The rows of a group lie close to one hidden flat surface of 5 dimensions, which passes through zero. Surfaces can cross.
In the rows, 100 means zero.
Known rows, each followed by its group:
140 99 105 84 94 73 102 98 102 65 101 91 85 109 116 -> G
111 94 77 88 98 95 94 99 118 121 88 135 91 98 107 -> G
92 98 90 131 108 102 94 110 107 107 114 87 101 103 73 -> D
94 102 121 127 104 89 110 102 103 124 111 100 89 102 69 -> G
107 98 64 82 97 91 79 97 132 105 93 112 109 128 109 -> D
91 110 91 108 98 126 95 89 97 93 92 93 100 76 95 -> D
121 99 103 107 107 79 107 102 102 92 109 102 92 102 98 -> D
115 92 98 86 86 77 121 84 104 60 91 99 116 102 89 -> P
98 108 93 116 111 115 111 94 80 68 107 86 110 63 104 -> P
93 103 117 112 101 103 109 101 91 105 105 93 95 92 91 -> P
106 106 110 91 91 114 94 98 90 93 91 86 85 89 112 -> L
87 63 83 96 106 104 83 135 86 86 100 88 116 122 106 -> G
103 84 59 101 99 92 98 100 116 68 96 101 125 111 85 -> P
88 108 132 79 94 107 125 81 75 100 83 118 109 78 114 -> L
107 88 108 108 113 81 109 118 88 98 115 98 101 103 104 -> D
95 127 117 101 120 100 123 55 102 111 94 152 115 80 101 -> L
115 101 103 79 99 102 84 107 95 91 101 89 89 113 133 -> L
77 91 70 64 92 144 71 103 99 120 68 124 110 97 133 -> P
116 102 102 102 102 83 104 97 107 98 107 103 93 107 96 -> D
103 96 115 95 103 87 101 107 95 103 108 96 99 116 108 -> L
96 99 117 74 86 113 108 99 79 91 85 98 99 87 122 -> L
118 112 109 102 96 85 107 88 111 107 100 109 83 97 91 -> G
87 100 96 119 111 111 86 114 103 130 110 99 92 107 94 -> P
136 60 115 78 91 66 108 129 96 119 75 138 55 113 104 -> G

New rows, each followed by its group:
109 99 63 99 106 101 93 99 109 77 103 99 115 97 108 -> P
113 120 109 103 95 89 112 79 116 127 96 124 78 87 90 -> G
86 106 87 96 96 132 94 92 94 92 87 98 106 79 108 -> D
101 72 103 107 101 86 101 126 103 136 92 126 80 110 80 -> G
96 94 86 99 101 97 100 101 106 100 100 109 112 103 98 -> L
99 105 103 103 96 109 102 95 98 99 95 98 93 89 95 -> L
119 109 92 107 101 81 101 91 120 105 107 106 89 105 90 -> G
135 101 109 85 94 77 105 96 105 82 97 100 80 104 112 -> G
102 101 74 120 110 90 90 102 124 108 117 101 106 117 81 -> G
119 65 112 94 98 73 98 133 89 88 98 93 84 123 98 -> G
101 94 95 104 98 95 105 98 104 86 99 96 108 102 87 -> P
97 99 105 97 94 107 101 100 94 97 95 96 98 91 102 -> L
112 100 106 109 99 80 115 96 102 81 108 90 102 102 85 -> P
128 105 104 112 103 71 102 97 107 68 122 70 95 118 91 -> G
99 101 76 106 98 113 92 98 110 96 94 99 101 89 90 -> L
101 111 78 104 102 102 95 90 121 114 102 114 104 99 97 -> G
94 103 114 89 95 111 102 96 84 89 93 94 102 90 114 -> G
74 99 89 101 91 125 87 99 107 114 91 95 110 106 89 -> D
103 107 104 103 92 113 96 99 96 97 96 83 85 88 96 -> L
54 105 90 134 113 125 93 105 104 127 115 92 126 102 72 -> G
92 97 46 80 110 136 70 103 104 93 88 113 120 85 140 -> P
105 93 118 82 95 93 98 114 85 95 102 88 95 112 123 -> L
84 107 77 91 99 124 91 90 102 105 91 112 116 88 114 -> G
95 98 74 109 93 114 94 103 110 97 94 93 99 90 85 -> L
95 104 140 110 96 92 111 102 93 122 103 94 83 105 83 -> P
95 112 65 139 133 130 87 108 86 87 126 83 107 61 110 -> P
80 86 85 98 95 112 89 108 109 112 88 108 111 115 84 -> P
98 72 105 93 98 94 100 123 93 116 88 117 89 107 96 -> G
82 91 77 118 108 87 114 98 116 112 105 123 125 105 69 -> L
112 105 107 70 91 96 98 93 100 102 90 114 93 105 128 -> P
106 89 117 87 93 97 104 109 84 94 90 102 90 98 110 -> G
117 99 124 93 94 88 109 101 90 82 99 88 89 100 104 -> G
90 92 108 110 99 87 113 108 97 107 106 102 108 107 82 -> L
105 85 62 87 93 93 96 97 117 71 91 109 123 112 95 -> P
105 129 75 92 101 109 94 71 118 90 101 103 111 88 116 -> G
130 86 63 69 94 109 50 130 104 76 101 64 83 129 153 -> L
107 109 105 111 111 94 97 103 99 107 116 94 89 99 106 -> P
103 101 103 81 100 100 99 98 93 96 96 107 102 101 123 -> L
92 98 84 116 97 103 103 99 109 104 99 103 105 92 75 -> L
112 93 66 115 112 82 91 108 119 90 116 95 110 117 92 -> P
90 89 83 96 94 109 97 101 104 88 89 104 115 100 90 -> P
102 111 87 112 103 112 93 89 109 100 96 102 93 88 90 -> L
101 103 91 98 102 110 107 91 88 74 97 97 111 78 108 -> P
76 84 108 98 74 112 119 114 82 96 85 82 106 79 81 -> L
86 109 99 131 109 99 98 101 105 96 125 74 115 110 75 -> G
120 105 94 89 104 100 77 105 102 93 105 87 85 113 126 -> L
104 108 76 91 102 108 90 89 110 85 99 98 112 98 118 -> G
103 89 129 105 96 90 109 113 83 95 103 87 90 106 89 -> G
123 103 97 83 100 78 90 101 118 113 106 112 87 123 121 -> P
66 99 93 106 103 127 98 102 100 141 90 128 108 86 91 -> G
104 74 117 94 97 90 101 125 82 90 96 89 94 113 101 -> G
96 129 118 96 92 111 115 71 99 115 91 115 93 73 103 -> G
92 89 76 106 106 102 90 111 109 107 103 103 109 110 94 -> G
90 99 74 121 114 116 91 109 99 99 110 92 110 89 94 -> P
128 120 112 109 98 90 109 77 107 88 100 98 78 89 88 -> D
96 92 129 108 100 78 113 114 94 118 112 97 96 121 86 -> D
98 104 86 96 103 107 93 96 101 79 106 84 114 103 111 -> G
94 92 104 113 97 92 107 105 104 102 102 97 103 109 75 -> P
94 115 87 102 100 109 101 83 116 134 94 131 95 86 95 -> G
108 103 140 110 111 75 109 106 92 111 120 92 89 121 95 -> L
